There are 5 ways to turn a row about zero (a turn may also mirror it). The second row of each pair is the first, turned, with some noise. The first 45 pairs use one turn. New pairs use 2 turns, one after the other, and a turn may come again.
Some pairs, each with its turns in order after it:
[-29  -9  -8  19  -4 -16  33   2]
[  6 -19 -36  19  -6  -5 -20 -12]  (2)

[-12  25   8   5   1 -13 -24   3]
[ 10  32 -10  -2  -1 -10 -15   9]  (4)

[ 12  48  44  15 -38   7 -20  26]
[ 39   1 -35  24  -9  50  15  38]  (3)

[-29 -35 -32 -31  -1  25  26  11]
[ -1 -10  36  -9  48 -25 -34 -14]  (3)

[ 19 -15  -6  15  19  -3  -1  55]
[ -6 -12 -41 -31  11  21 -28 -19]  (3)

[ 19 -37  33  12 -18 -48 -12  25]
[ 27  -6  32  59  24  22 -16  -2]  (2)

[-14   8  51 -16   7  16  -2 -30]
[ 0  3 19  1 16 13 58 21]  (3)

[ 11  41 -29 -33  32 -11  -7   1]
[ 29 -20  10  29  29  12  37 -15]  (1)

[-14   3  22   0  33  10 -27  15]
[ -2  -1 -16  25   9 -17 -22 -35]  (1)

[ -7   3 -20 -27  -2 -61  19  27]
[  8 -11 -19  -8 -40  -1 -58 -16]  (0)

[ -4  -4   8  29 -15 -10 -19 -10]
[ -3  -6  18  13  21  20  -3 -19]  (0)

[-52  11 -48 -21   0  19 -42  18]
[-18 -21 -27  28 -27  34  38 -50]  (1)

[  2   5 -31 -51  12  14   7   9]
[-13 -14 -10  47 -22 -18  15 -20]  (4)

[ 22  51 -18 -51   5  37   6  -4]
[ -1  15 -14  74  -1  -6  41  -1]  (4)

[ 65  -2  14 -18   0 -13  19 -18]
[ -4  60 -27 -21   2 -16  20   6]  (3)

[38  8 31  6  5 12 16 -2]
[-10  -7  -9   8  41  21  17  20]  (4)

[ 28  10 -48   1  24  -3 -51 -31]
[-25  24  42  11 -16 -50  24  30]  (4)

[-20   9   8  33   5   6  18 -31]
[-13 -23   7   0  -4  21 -37  19]  (1)

[ 18   4  -6  12 -18  22 -15   4]
[22 -5  9  8 11 -9 13 21]  (4)

[-19  28 -22  29  -2 -15   9  47]
[  6 -13  14 -16 -47  16   8 -39]  (0)

[-39 -28   7 -22  10   5 -36  28]
[-17  11 -10  17 -31 -17   2 -56]  (1)

[ -4  29  21   7 -13 -13  -1 -17]
[ 5 12 -5 39 -4 19  2 -7]  (0)

[  8  10  -4   9 -33 -19   0  21]
[  1 -13  14  11  29 -18 -22   1]  (2)

[  6   7  10  -5 -18 -21   2  13]
[ 15  -3 -17   6  -4   5 -13 -17]  (0)

[  4  17 -17 -29  26  -9  41  10]
[-29  -2 -34  12 -10   0  28 -27]  (4)

[  1 -21  11  -1 -31  21  -7  22]
[ -5  -2 -18  22  35  13 -13  14]  (3)

[-28  14   0 -11 -32   1 -14 -17]
[16 -3 21 42 -1 -1  4  7]  (3)

[ -3  -6  -8 -13 -21  11 -31 -11]
[-13  13  15  32   8  13  -6  -5]  (3)

[ 26  43  -9 -29  29 -25 -10  -2]
[-21  34 -20  20 -31 -32 -16 -15]  (0)

[-32   2  23   8  -5   1  -4 -14]
[-13   2  -4  -3 -11  18 -19 -30]  (2)

[-14  15  13 -19  25  11  21   7]
[ -2  13 -32 -20   6  22   0   7]  (2)

[ 14 -19  11   0 -12  19  -6   1]
[ 20   0  16  -7   3   1  15 -16]  (2)

[ 25  20 -36 -13 -13  -1 -14 -16]
[22 11 -5  0 14 36 34  6]  (1)

[  5  27 -17 -20   9 -12  33   1]
[  9 -26  27   8  14  -3  25  14]  (1)

[  4   1 -24 -22 -33 -27   1 -13]
[ -2  22 -17 -13   0  23 -40  -2]  (0)

[  6   3 -10 -15 -32 -43  -7  31]
[ 24   4 -18 -13 -10   8 -41 -39]  (0)

[ 54  47 -12   8  11 -11 -24  -3]
[-16  29 -13   7  12 -27  39  49]  (4)

[ 33   1  10 -21  -6 -23 -24  13]
[  8  32 -30  10   2  15  10 -25]  (3)

[-19  -6 -30 -17 -27  12   3 -23]
[-18   0 -15  -3   3 -34  18 -31]  (2)

[-24 -22 -13 -21   2  10 -35  -6]
[-13  15  -3   4 -14  22   9 -43]  (1)

[ 18 -22   9 -46 -22  29  10  16]
[  6 -48  -6  45   1  13  -6   4]  (4)

[ 19  -5 -14   6  28  14 -35  -2]
[ 28   3 -22  -4  18  13  -6 -31]  (1)

[ 44 -20  42  45 -36  -3   7  -4]
[ 63   3  43  15  -1  -5 -28 -16]  (2)

[-10  -7 -20 -23   4   6 -21   4]
[-27  -6   0  -2   7  -1  28   0]  (2)

[  1 -16 -41  24  31 -11  20  46]
[-23 -39  11 -42 -35 -18  -1 -23]  (0)

New pairs. What belongs after each?
[ 22  23  -7  -5  30  -8 -15  -5]
[  2 -12  11  14 -40  10  -7  -9]  (4) (0)

[-11 -38 -19  -9   7   6   8 -14]
[-34  20  18  -3  16  10   5  -6]  (1) (1)

[ 10 -11  -8  23 -20  -6  24   5]
[-20  -9  -7   0  19  -8 -15 -24]  (2) (0)

[  8   8  -8 -14   8  -4 -11  -9]
[ -5  -5 -13  -7  13   5 -15  -3]  (2) (2)

[ -7 -32  -1  -5   2  22 -21  10]
[  7  15  30  19 -10 -17   6  -2]  (1) (3)

[-20  -6  40   4 -16  44  -2  20]
[ 23 -31 -13 -18  -8  37  29  20]  (3) (2)

[  6  36   0   0  57 -42  28   5]
[ 23  17  26 -48 -24  -2  21 -48]  (2) (0)

[-10  40  -8  17   4  -7  -2 -41]
[ 47   4   8 -12  -9   9  10  35]  (4) (3)

[37  6 24 -8 76 34  4 18]
[ 31  45 -23 -12 -26 -25  11  66]  (3) (0)

[-10   4  -5  35 -20  -5   8   3]
[ 19   4   6 -33   1   5  -3 -18]  (1) (0)

[ 16  30   6 -32  11  11 -33 -14]
[-14  -8  22 -41 -31   1   3  15]  (1) (3)

[33 14  1  4 55 -8 -7 10]
[ 38 -25 -42  16  17 -11   0  -2]  (2) (4)

[-16  57  -7  10  -4 -23  -6   4]
[-15   8 -10 -25  17 -39 -24  30]  (4) (2)

[ -2  12 -16  -8  29 -12  27 -60]
[-33  -3  -3 -18  38  38  35  17]  (1) (3)

[ 52 -30  24  28  23 -28 -26 -10]
[-43  24  34 -45  -5 -15 -20 -28]  (0) (4)

[  6  22   8  -7  13   3  42 -25]
[ 14  11  12   7   9  18  25 -41]  (4) (4)

[ 26 -24   2   3  20 -19  -2  -4]
[ 17  -2  30  11  -9 -24  -2  -7]  (3) (3)

[  4   1 -36   7   2  22  21 -31]
[ 14  10  27   0 -25   6  33  29]  (2) (1)

[  8 -16 -21 -25  -4 -17  29   2]
[  3 -18 -16  10 -16 -16 -13  36]  (2) (2)

[ -5  40   1   2 -11 -35 -41   7]
[-23  28   9  43  24  27  18  -8]  (0) (0)

[-12  35  45 -24 -11  41   3   4]
[  7 -47   9  27 -37   5 -31 -27]  (1) (1)

[  6 -16 -28  15   0 -16  15 -24]
[ 24  13 -24 -10  22 -14  14   5]  (1) (0)

[-14  16 -29 -44  14  17 -32   0]
[ 12  27  -1 -54  -3  14   1  30]  (4) (4)

[  2 -44 -44  -2   6  17  25 -24]
[ 21 -31 -14  20  34  23 -11  41]  (4) (0)

[-21  35  19  21   6   9  19  -8]
[ -7  15  -3 -27  -4 -39  19   6]  (3) (1)

[ -2  -4  37   0 -19 -14  -5  12]
[ 14  30 -22 -14 -13  -8  -4   9]  (1) (4)

[-47   3 -17  -5 -22 -29  49  58]
[-20 -46  -1  27 -50   1  56  28]  (2) (2)

[ -2  -8  25  48 -16   7  13  -8]
[-16 -34   2 -12  14  -6  29  32]  (0) (0)

[-57   5   3   3  10  22  -9   7]
[-34  -3  13 -21 -12  33  10 -32]  (2) (1)

[-44  20 -43 -18  23  46  15  -6]
[-52 -20  35  -4  40 -35   2  10]  (1) (3)

[ -5 -24 -15  -5 -17   6 -41 -47]
[  6  23   2 -25 -11  59  -7  -3]  (2) (4)

[ 42 -26  -6   4  23  15  -4  -7]
[ -6 -39 -10 -18  20 -14  21 -16]  (4) (3)

[-18 -14 -68  -1   1 -32   9 -71]
[ 40   6 -20  20 -16  87 -25   8]  (4) (4)

[  8 -71  17   7   4  34  19 -17]
[-25  36  32  41  15  18  27 -39]  (1) (1)

[50  7 20 13  8 -8 15 -6]
[ 38   0  -3  19  20 -30  12 -17]  (1) (1)

[  0  -1 -25   0 -31  19  30  22]
[-21 -17 -34 -25  23  10  -2   7]  (4) (0)

[ -7  -8  16 -16  36 -11  -1  46]
[ 17 -25   5  12  33 -23  15 -33]  (2) (4)

[ -5  -8 -26 -15 -26 -11  -7  -5]
[ -4 -25  -2  -6 -22 -22  13  -9]  (2) (3)

[ 18  23  13  27  49   0  27 -16]
[  6 -28 -32  39 -35  24 -10  -6]  (3) (4)

[-12  32  25 -25 -12  45  26 -20]
[ 13 -33  50   3 -31 -17   3  29]  (1) (0)

[ 36  32  -7   4  15 -31  47 -20]
[-38 -61  17  -5 -10   0  29   7]  (4) (1)

[-10  12   2   3  29 -47 -15   5]
[-11  26  10  21   4 -44  -1  20]  (3) (3)

[  7  26 -13  17 -24   1  37  -4]
[  1   2  30   8  16  -7 -37  27]  (0) (3)

[-33  15  -4  -7  -4   5 -16   2]
[ -6 -12  15  -6   6  29  13   7]  (1) (0)

[  9  14  29  -6 -23 -28  20  16]
[  2  25 -16 -23 -18 -17 -35  -5]  (3) (3)

[ 22  -6  26   8  -3 -16  17  -8]
[ -4  -4 -22  -5 -27  -6  20 -16]  (3) (4)

[ 14  28   4 -15   0 -20 -17   8]
[ -4 -11 -12  32  -1 -21  -5 -14]  (2) (1)

[-31 -19   5   5  19  -9 -17  14]
[-33  -8  15   1  14 -21  11   2]  (3) (3)

[ 15   3 -13  24  10  -9 -19  -7]
[ 30 -14  -2   4  10  10   0 -17]  (2) (0)

[ 13 -23  -8  -4 -49 -33  -2  22]
[ 26   2  -9 -52  22  -1 -15 -19]  (4) (0)

[ -3  -1 -32  -2  -3 -11   2  24]
[ 16  27  -6   1  13   5 -16  14]  (0) (0)

[  3   7 -72 -18 -38  -7  20  11]
[-42  11  -6  17  22  34  58 -27]  (0) (1)

[-16  18   8 -24 -55 -20  22   4]
[-17  43 -10 -33  25  -3  34 -16]  (0) (0)

[ 11   7   4 -13  -7  14 -25  17]
[ -8   6  17 -10  -7  22  -7  19]  (3) (3)

[ -9  -9 -15  -9  21 -18 -22 -17]
[ 17  20  21 -18 -19  -9  -1 -11]  (1) (2)

[ 21  45 -19 -27   0   3 -11 -21]
[ 13  29 -34  26   4  14  28 -24]  (3) (0)

[-34  11  30  -8 -27  30   2  41]
[-14  -6  36  -1  14 -37  33  36]  (4) (4)

[-11 -19  46 -10  -1 -14  23  26]
[-25 -19  12 -11 -23  -4  50  -5]  (4) (2)

[ 32 -12  22  28   3 -17 -31 -17]
[ 37  -5  10   2 -25 -40  -1 -10]  (4) (0)

[  8 -23 -45  31  22   5   0  -5]
[ -1  22 -27 -29  38 -15  -6  16]  (1) (0)

[  5   9   7  -6   7  11 -23   9]
[ 16 -17   3   1   2  20  -8   0]  (1) (1)

[-22  30  -2  -9  23  -6 -15  20]
[ -6  37  -3 -13 -22 -10  18  14]  (4) (4)

[  6  33  21 -50  -7   8 -10  -6]
[ -6  -6  14 -10   6 -31 -31  41]  (0) (2)

[-20   0   8  17  -3  22   0  17]
[-11 -20  24  20  -4   3  -7   0]  (2) (4)

[ -4 -23   7  -5  18  11 -15  -9]
[ -8   5  12   7 -14  28  -5 -11]  (4) (2)

[22 49 -6 -2  7 -2 28  2]
[ -4 -48  -5 -13  -8 -34  10  -8]  (1) (0)

[  4 -18  19 -30 -15  58  16  35]
[-11   1  20   3 -21 -68  28   7]  (3) (0)

[ 11  19  32  27   5   3 -27 -28]
[ 44 -21 -17  -2  -3  19  14 -24]  (3) (4)

[-11  -9  35  13  39   8  -7  23]
[-27  11  33  18  -4 -33 -17  11]  (4) (0)

[ 33 -41  31  -3  11 -58  11 -12]
[-39 -37 -20  -7  27  32  37 -35]  (4) (2)

